The rows are grouped in 4 ways, from coarse to fine. Each group lies inside one group of the grouping before and may be the whole of it. The rows also spread widely along 13 directions, which tell nothing about the answers.
Some rows, each with its group in each grouping after it:
[ 10 -23  -3   4  12   3  17  24 -26  21 -22  -4 -28 -23  13 -17  23  -7
 -24  17 -22 -14 -25  25   1 -12   3   2 -22 -14 -31 -16 -11  -7  -3   3
  14 -12   6  25 -23   4  -4]
Pakug J360 dar vil
[ -6 -12 -30 -39  -9   6   9   1 -33 -13  11   5  25   2   6 -20 -33   9
 -30  13  -2 -16 -38 -19  -4 -30 -36  40 -10 -13  20 -10 -14  -5   7  -5
  -9 -14  36 -30 -10   6 -31]
Mobo J909 Lun lokud
[ -2 -22 -17  -2  15   8  -1 -17 -13  -2 -31  -9 -14 -20  12 -37  24 -22
 -30  -2   6 -22 -11  13  40 -12   2  -6  -5 -13 -46 -21   6  14   3  25
  33  -1 -14  12 -21  32  -5]
Mobo J620 Norug Kamud
[ 11 -30   7  -7 -12 -11  -3  -9  -5   8  24  13   2  -6  10 -28  17 -18
 -14  -6   4 -27  -9 -24   3   1   8  -9  -1 -11  -4 -15   5  -4  -4  -1
 -11 -16  21  32 -11 -11 -15]
Mobo J909 vik sode
[-10  19 -16 -12   3  15  31  12  -2   0   4 -20  -6   7   8 -56 -12  -3
 -17  15 -14 -25   8  23  55   0 -36   0 -37   0 -14 -42  19  12  -5  17
  11   2  37 -11 -39   8  -1]
Pakug J360 dar daleb
[  5 -39 -18  11  -7 -25  -9 -34 -25  -5  22   2   5  -3  19  -3  38 -25
 -20 -25  26 -20 -10 -34 -56   9   9 -18  12  14  -2  32 -24   1  -8  13
 -12  -5  -1  22 -25  10   8]
Mobo J251 Kot Sasa
[-14 -13 -16   6 -16   7   8   7 -12   6 -21  38  10 -23  21  -2 -45  28
 -14 -14  -7 -11  -3  -1  34   0  31  17  13 -23 -27  -4  29 -21   7   1
 -26 -11 -16  15  31 -12 -16]
Pakug J350 nopu Tez
[ -8  -3  15  -3   2  -8  -6 -22 -11  -1  -5  -8  16 -22  -7 -17   5   4
 -18 -20   4  -5 -11 -23  35 -20  -2   2  31   0   2 -16  16  10   3  14
  -2  14  -4  15  -7   5 -14]
Mobo J909 bibam sev
[ -8   2 -17   9  -9  -2  11   6 -12  -4   7   8  13  -3  18 -12 -16  11
  -9 -17  -1  -6   7  -8  12   4   4   4  10  11  -4   5  10  -9  -8  10
 -24   8  -3   4  -4  -1   2]
Pakug J350 nopu seg
[  1 -18 -13  -1   7  -8 -10 -20 -15  -2 -14  10   9 -26  10 -11   8  11
 -28 -27  -2  -3 -14 -17  12 -19  18  16  41   2 -13   5   4  -7   1  24
 -17   4 -35  19  16  22 -11]
Mobo J909 Lun dil
[ 12 -20 -12   9 -13 -16  -8   7   4  -4  13   7   0  16  12 -27   6 -28
  -1 -18   4 -16  -6 -26  15  -7   4 -13   3  11  -2   3  16   0 -21   8
  -5 -13   6   5 -10  -9 -18]
Mobo J251 Kot fudo
[ 10 -14  -3   5  -6  -2  -4  19 -27   8  -4   4  -1  -3   0  -5  -2   0
 -17 -19   1   4  -7 -10  -6  -7  17  -7  10  13   8   4   1 -15  11  -6
 -19  -6   7  11 -16  -8  -8]
Mobo J909 bibam sev
[  2   7   2 -17 -20   9   9  27 -10  -9  14  17  20  16  -4 -38 -31  17
   3 -10 -13   5   0 -17  38 -12   1  -5  14   9  30 -24  27  -5   7 -10
 -40  -6  20   7  -1 -35 -13]
Pakug J360 dar daleb
[ -4 -23  -4   3  17   6   8 -12 -13  -9  -1  10  12   5  37  -2  -3  -8
 -25 -11   7 -41 -45 -13 -12  -2  -8  11   7   6 -11 -44   4   7 -13  -2
  -5 -21  30  11 -11  11  -9]
Mobo J620 Norug Kamud
[ 13   1  -4 -20  -8   0   5 -15   4  24  16 -23 -10 -21 -20 -58  39  -4
 -29 -11 -12  -4  39   0  29   1  16 -31   8  14   0 -13   5 -16  25  36
 -20  19   5  36 -36  15   9]
Pakug J360 dar daleb
[ -6 -18 -15   4   0  22  13 -14 -21  21 -14  20  -8 -42  22 -14  -1  20
 -44  -7   7 -22  18  23   1  36  38  -2 -10 -11 -53 -18   6 -12  36   7
 -15   0  -3  41  -6  16  24]
Mobo J909 Lun lokud
[ 10   0 -23  17 -13 -15  15  19 -11   7  24   6  -7  -5  23 -12  13   1
  -6  -7  -3   0  18  -1 -23  14   8  -7 -16  24 -12  34  -9 -14 -16  12
 -21  17 -10  10 -20  -3  19]
Pakug J360 dar vil
[  7 -28 -10  -3 -17  10  -3  15 -38  -6   2  35   4  -2   8 -35   3   8
 -15 -17   6   8  11  -4  -9  17  33 -16  10  -3  -3   6  -4  -9  28 -18
 -37 -15  -9  39  -3 -18  17]
Mobo J909 vik sode
[  4  10 -13  11   9   6  20  27  18   2   5 -15  -1   9  26 -16 -16 -10
  -9   2  -4 -26  -9   3  34  -5 -23   5 -24  24 -16 -32  24  -4 -32  13
  11   5  35 -19 -28   8 -12]
Pakug J350 nopu Tez
[ 27  -9   3  -1   5   0   0  20  10   0   0   0   8 -23  10   9  14   2
 -15  -5  10   8 -10 -19  -6 -10  16  -9   8  41  -7  -4  11 -12 -13   5
  -6  31   1   5 -17   0   4]
Pakug J360 dar daleb
[ -5 -17  -2  -3 -17  -7   8  -9 -24  16  14   9   5 -30  10  -4  -7   3
 -19   4   7 -21  -4 -12 -10  10   3   8 -19 -19 -16   2  -1  -5   8  -2
  -6   1  18  17 -14 -10  -5]
Mobo J909 Lun lokud
[ 14  -3  18  -5   0 -12  -6   6 -19   7   6 -19   9  -8 -18  -3  18  -2
 -11 -20   4  14 -10 -28  -7 -23   5 -25  25  35  32   0   0  -9   3   8
 -19  15  13  12 -35 -12  -5]
Pakug J360 dar vil
[  7   5  12  18   5 -21   3   8   7  11  19 -19   7  -9  12  13   1 -15
  -3 -12   6 -21 -20 -29   3 -11 -18   4  -5  26   1  -9  17   3 -36  10
   9  16  28  -9 -25  -4 -19]
Mobo J909 Lun lokud
[ 12  -5  11  12 -11 -14   4  26 -19  19  16 -18  -6 -16  -2  -2   9 -16
  -1   4   4  -5  -5 -13 -10  -1  -9 -10 -29  10   0   8   1  -1 -13  -6
  10  12  26   2 -42 -19  -6]
Mobo J909 Lun dil
[ -6 -20  10   2 -12 -24  -2  -7 -26  15  10   3  11 -12  -3   5 -12   3
 -10 -15 -11 -15 -37 -35 -12 -22  -2  14  21 -15  20  -4   4  -9  -6  -2
 -20 -17  19  13   0 -21 -35]
Mobo J251 Kot Sasa
[  7 -18   8  -6   0   4  -7   3  -8   3 -10  19   5  -7   4 -27  -1   4
 -18 -20  -8  -8 -14 -13  34 -14  24   0  32  -3  -2 -29  21  -7  10  -1
 -20 -13  -4  31  11  -5 -18]
Mobo J909 bibam sev
[ -9   2   9  24   3 -10   5   6   1  16  -7   7   6 -13  25  26 -35   6
  -9 -18  -5 -33 -32 -15  17  -8   3  20   3   2 -18 -30  34  -7 -24   3
  -2  -6  21  -3   6  -9 -31]
Mobo J620 Norug Kamud
[ -8 -26 -18   0  -5  -8  11 -27 -20  44   7  11 -24 -15  16 -34   7  -3
 -37 -15 -30 -53   2  11   3   8  23   8   1 -36 -25 -18  -4 -27  18  25
 -26 -45  14  46   2  16 -22]
Mobo J909 Lun lokud
[ -4 -15   5  18 -22 -17   2  -5  -4   1   8  23  -5   4  17 -35   5 -15
  14 -20  -2 -19  14 -13  35   9  23 -29   4 -13 -14   5  27   6 -15   8
 -15 -15 -13  36   5 -29  -6]
Pakug J360 dar daleb
[  3 -31  -6  28 -18 -30  -8 -43  12  34  12  11 -15 -24  28  15  14 -32
 -21 -30  24 -55  16 -22  -8  24  42 -23 -11  -9 -45  18  20 -19 -13  26
   5 -13   7  28  -9   5 -18]
Mobo J909 bibam sev

New rows, each followed by its group in each grouping:
[-11 -14  18 -21  -9  19  21 -11 -19  18   2  24  19 -39  10   6 -29  41
 -35   5  -3 -22 -15  -6  -7  12  19  12   3 -17  -5 -50  15 -17  32 -14
 -38  -6  40  36   3 -20  -1]
Pakug J360 dar daleb
[  0 -27 -41  -1   7  -3   2 -25 -16 -13  -8  -1  -1 -17  33  -5  14 -26
 -38   2  36 -29 -10  -2 -15   6 -11   2 -33   0 -47  21 -14   8 -12  21
  35   6   2 -17 -30  37   3]
Mobo J909 vik sode
[-15  -8  -4   2 -11 -28  -1 -28 -35 -26  35   2  38  -1  13   3   4   8
  -8 -26  23   0 -18 -47 -41  -5 -22  11  28  18  33  32 -19  13 -14   0
 -26  18   1  -3 -13  -3   6]
Mobo J909 bibam sev
[  8 -33 -31 -10  26  23   0  12 -15 -39 -35  20  -1  38  40 -43  -2 -28
 -24  -8  10 -30 -50   5  34 -24 -12   5   5   4 -19 -41   7  19 -16  -3
  19 -45  10 -11  -6  23 -22]
Mobo J909 bibam sev
[ -3 -18  -6   5   0   4  -6 -23   0  -3 -27  -3   1 -15   9 -11   1 -24
 -18 -17  30 -22   4  -8  41  -1  20 -31   2   1 -34  -9  26   5  -1  22
  23   3   0   4 -21  10 -11]
Pakug J350 nopu seg
[  8  -2  23 -33   0  11   0  15 -17  -6 -12 -10  18 -21 -28 -30  -1  14
 -13   5  -9  21 -22 -18  44 -40  -7  -3  23   3  24 -35  15   5  16  -3
  -7  17  12   9 -17 -17 -17]
Pakug J360 dar daleb
[-31  19  10  15 -51 -44   6 -20 -11   8  37   2  14  -1 -10 -25 -29  -3
  31 -22  -5 -15  30 -36  46  -1 -10 -15  -4 -26  18  36  34   8 -20  16
 -19   5   1   4  -1 -52 -25]
Pakug J360 dar daleb
[  9  11   1 -16  -2  22   8  25  -9 -27   1  -4  19   3  -8 -46   2   9
  -6  -5  11  24  14  -6  36  -2  -4 -24   8  37  14 -20  18  14  12  -3
 -16  30   4   3 -32 -11  24]
Pakug J360 dar daleb
[ -8 -10  -6   6  -8 -16  14 -17 -16  12   9   0  -2 -14  16  -9   4  -3
 -14  -7  -2 -27  -3  -8  -3   2  -1  -4  -9  -9 -11   3   2  -3  -9  16
  -7  -5  11  15 -16  -3  -6]
Pakug J360 dar daleb
[ 12 -32   2 -10 -17  -5 -10  -4 -15 -11  16  19  13 -11   6 -21  15 -16
 -10  -4  25  -4  -3 -30  -6   4  13 -17  -2   0  -3   6   2   4   4 -12
  -6   4   7  20 -15 -17   1]
Mobo J909 vik sode
[ -3  20 -39  -6 -14  -4   4  31 -20   0 -13  -5   1 -13  -9 -26 -34  17
 -16  -3 -14  18  11   6  48 -25 -15  29 -12  -5 -10  28  11 -13   3  17
   5  20 -21 -37  -5   8 -20]
Mobo J909 vik sode
[ 10 -18  -2 -13 -27  -6  -4  20 -23   7  13   9   4  -6  -9 -24  -6  -8
  -7   1   2   2   0 -20   8 -10   7  -5  -9  -9  13   9   4 -11  12 -14
 -11  -4  16   5 -16 -26 -17]
Mobo J909 bibam sev
[ -4   5 -10   2   0 -18  19   0 -22   4  42 -23  10  -9  15  -5   9   0
 -20   5   3 -17 -13 -15 -38   4 -45  20 -26  15  10   6 -22   2 -20   6
  -3  20  38  -9 -43  10   6]
Mobo J909 vik sode
[  8 -18 -16  16  12 -14  10   4 -15  59 -17 -16 -42 -34  11  -2  16  -6
 -43  -3 -37 -38 -14  24  -1 -14  13  20 -14 -21 -38 -10  -8 -36   0  28
   9 -22  10  22 -14  31 -31]
Mobo J909 bibam sev
[-25  17  -8  12  -2  -7  15 -18 -24   9   7 -10  10 -28   7  -8 -13  26
 -24 -17  -3 -10  10   1  11   9 -10  18   5  -1 -10   2   6   2   6  16
 -13  23  -3   6 -12  12   8]
Mobo J909 bibam sev
[-30 -19   0  31 -16  -4   3   2 -62  -6 -26  27  -7   5  17 -15 -22  -3
   3 -23   8 -12  -6   7  13  15  17 -18  -3 -33 -17  13  10  18   9 -19
  -6 -37 -12  24  -2 -32   0]
Mobo J909 bibam sev
[ -2 -10   6   6  11 -21   3  -1 -36   9   4 -31   8  -8  -5   8  18  -3
 -16 -16  -5  -1 -34 -24 -31 -30 -21   0  22  17  30   5 -24  -9 -13  11
 -10   3  19   4 -36   7 -14]
Pakug J350 nopu Tez
[ -2  -4 -16   4   5  -2   7 -13   0  -8   5   7  14  13  26  -2 -13   1
 -18 -31  11 -26 -11 -18  -3  -1   5  -7  17  29   4 -13  14  -8 -14  17
 -25 -10  17  -2  -9   7  -7]
Pakug J360 dar daleb
[  4 -18  33  14  -6 -22  -6   9 -15  18  -2   1   3 -20   0  17  -4  -8
  -1  -8  -3 -15 -35 -29   8 -22   4   3   8 -10   5 -14  17  -1 -15 -12
   4  -8  20  16  -6 -28 -34]
Mobo J909 bibam sev
[  2 -15  -6  -2   8 -12   4 -15 -11  11   0  -2   8 -39  18  12   4  11
 -33  -2  -1 -19 -30 -15 -13 -16  -4  32   7  -2 -19  -5  -5 -11 -10  16
   1  11   1   6   0  22 -16]
Mobo J909 Lun dil
[ -6   8   3  20  -4  -7  16  14 -13   1  12 -10   7 -20  10 -12   8  10
  -1  -5   1   7  12  -4   4  10  -8  -6  -4  16  -9   8   4   4 -13   6
 -10  33  -5  16 -24  -6  23]
Pakug J350 nopu Tez
[  2  -4  37  -4 -11 -11  -1  31 -33  -4  13  -8  16  -4 -19 -14  -7  -3
  10   6  -3  11 -31 -30  13 -24 -27  -2  -1  -4  34 -17   6  17  -8 -27
   0   5  33   5 -27 -43 -20]
Mobo J909 vik sode
[ -6  10 -25 -16  -1  10  18 -37  23   5  14  -5  12 -22  19 -24  -6  12
 -41 -11  13 -33  26   0  27  17   4  -1  -6  18 -29 -25  24 -10   7  39
 -12  24  17   2 -17  31   8]
Pakug J360 dar daleb
[ -2 -11  -4  17 -13 -27  10  14 -15  16  12   8   9 -23  19  23 -14  12
  -3  -5 -13  -8 -23 -23 -20 -17  -2  27   3  -5  -1  24  -3 -22 -28   3
 -16   6  -1   2   7 -11 -21]
Pakug J350 nopu Tez
[-21  13  -2  38  -2 -20  14   1 -17  27  -9  -9  -5 -23  12  13 -22  17
  -8 -26 -16 -16   2   2  16   1   6   6   8  -2 -15   9  19 -16 -16  22
 -13   4  -6   9  -4  -3 -12]
Pakug J350 nopu Tez
[-13  -7 -10   9   6 -15   5 -32  -7  14  -3 -17  -5 -27  16  -8   9 -12
 -26  -9   0 -37 -13  -4  16  -8 -12  12  -7 -13 -34  -8   6   4 -14  32
  20   7   2   3 -17  26 -17]
Mobo J620 Norug Kamud
[ -5 -19  -4 -13  -4  -8  11 -42   6   9  17  -8  11 -49  12 -18  30   0
 -32   9  10 -23   6 -13   4   3  -3   4  -3 -10 -30  -5  -4  -1  -2  28
   5  32   1  28 -16  25   8]
Pakug J350 nopu Tez
[-13  12 -12  21  -1 -13   8  10 -19  -6   3  -5  17   1  12   5 -22  17
  -2 -29  -2   3  -5 -17   3  -9  -7   6  23  23  12  15   8  -8 -18  12
 -25  13  -6  -9  -8  -2  -3]
Pakug J350 nopu Tez
[-15   0   4   8 -14   0   9  -2  -5 -24  19  33  37   6  25 -16 -27  26
   5 -29   6  -3  -1 -29  19   9  10   2  37  14  13 -13  26   3 -10  -7
 -51   5  -6  23  20 -23   8]
Pakug J350 nopu Tez
[-10   2  -2  11 -18 -26  16 -26 -13  30  53  -5  12 -30  16  13  -1  16
 -22 -13   1 -31  12 -24 -48  27  -3  14 -10   7   2  12  -7 -18  -4  13
 -36  15  29  20 -20  -1   7]
Mobo J909 Lun dil
[ -3 -36   6 -13 -19   3   0 -12 -19  -5  15  33  12  -1  17 -37   0  -8
  -9  -2   1 -28 -19 -20   9   3  11  -1   5 -28  -3 -29   9   6   8 -15
 -21 -27  15  38   6 -22 -10]
Mobo J620 Norug Kamud
[  8   3 -11 -10  -4   2   4  -4  12   5   1   8  20 -23  11  15 -23  19
 -28 -15  13  -6  -1 -20   7  -7  19   5  11  28  -7  -6  24 -24   2  16
 -21  23  10  -8  -2   4  -9]
Pakug J360 dar vil
[  2  -1   3   5  -8  12  36  30   2  23   9  26   5 -55  35  22 -27  46
 -23  30 -16 -14 -10  12 -12  21   9  40 -34  -9 -41 -26  15 -20  -4 -15
 -18  24  20  21  10 -15  13]
Pakug J360 dar daleb
[ 25 -19 -15 -23 -10   8  -2  10   5  -3   2  10   8  -8   6 -13   3  -9
 -22  -2  16  -4  -1 -19   4  -9  18 -16  -4  23  -5  -3  10 -18   5   5
 -10   8  14  -1 -19  -2  -7]
Pakug J360 dar daleb
[  0 -26  21 -18  -4  13   0  -8 -26  16  -9   8   0 -36  -9 -32  10   4
 -25   5  -2 -11  -9  -3  23  -2  19  -8   5 -27 -14 -38   8   2  33  -7
  -5  -7  14  47 -10 -11  -5]
Mobo J909 Lun lokud
[-22   6  10   5  -8 -13  15 -19 -36  24  12 -35 -11 -22 -22 -49  20  -1
 -16  -2 -19 -12  13   7  22   5 -23 -12  -8 -22   1 -14  -3  15  18  18
   1   6  18  30 -45  -4   4]
Mobo J251 Kot Sasa
[ -2   1 -43 -18  -1   9  -5 -15   1 -24  -8   8  24   1  17  -8 -32   5
 -36 -21  27 -12  -7 -19  23 -14  -2  18  10  21  -9   3  18  -7   2  20
  -3  10   1 -38  -3  29 -17]
Mobo J909 bibam sev
[ 29 -26 -26  -1   3  -5  -9  13   1   9   1   5 -16   2  13 -29  23 -26
 -26 -14   0 -14  -1  -6   4  -8  19 -11   0  16 -19   3  -2 -21  -4  17
  -1 -12  -1  10 -17  20 -13]
Mobo J909 vik sode
[  5   4  11  -4  17   7  25  11  16  11   6  -3   1 -21  20 -23   5  17
 -20  10 -28 -23 -21   5  33 -10 -14  22   2   7 -16 -58  21  -1 -18  11
  -8  10  20  25  -3   7  -7]
Pakug J360 dar daleb
[  4  -3  -3   9  10   0  15  13 -24  11  -4 -13 -13 -14   9 -18  22   0
 -18  -2  -8  -2  -2  12  -4   0   0 -12  -7  14 -12  -5  -7  -2  -1  11
  -4   9   2  20 -34   5  15]
Pakug J360 dar vil
[ 11   6  -6  28 -12 -25  -7  22  18   7  10 -19 -14  19  10 -17  -3 -50
  16 -18   8 -26   5 -19  47 -10  -8 -24 -27  18 -16   8  36   7 -44  20
  31   3  13 -26 -34 -11 -30]
Mobo J620 Norug Kamud
[ -3  11  -6  20   3   3  14  32 -23 -10   2  -1   2  -9  17 -19   0  11
  -4  -3   0  12   3   8  10  10 -11   7  -9  17 -13   4   4  14 -10  -7
  -3  26 -10   4 -20  -2  24]
Mobo J909 bibam sev
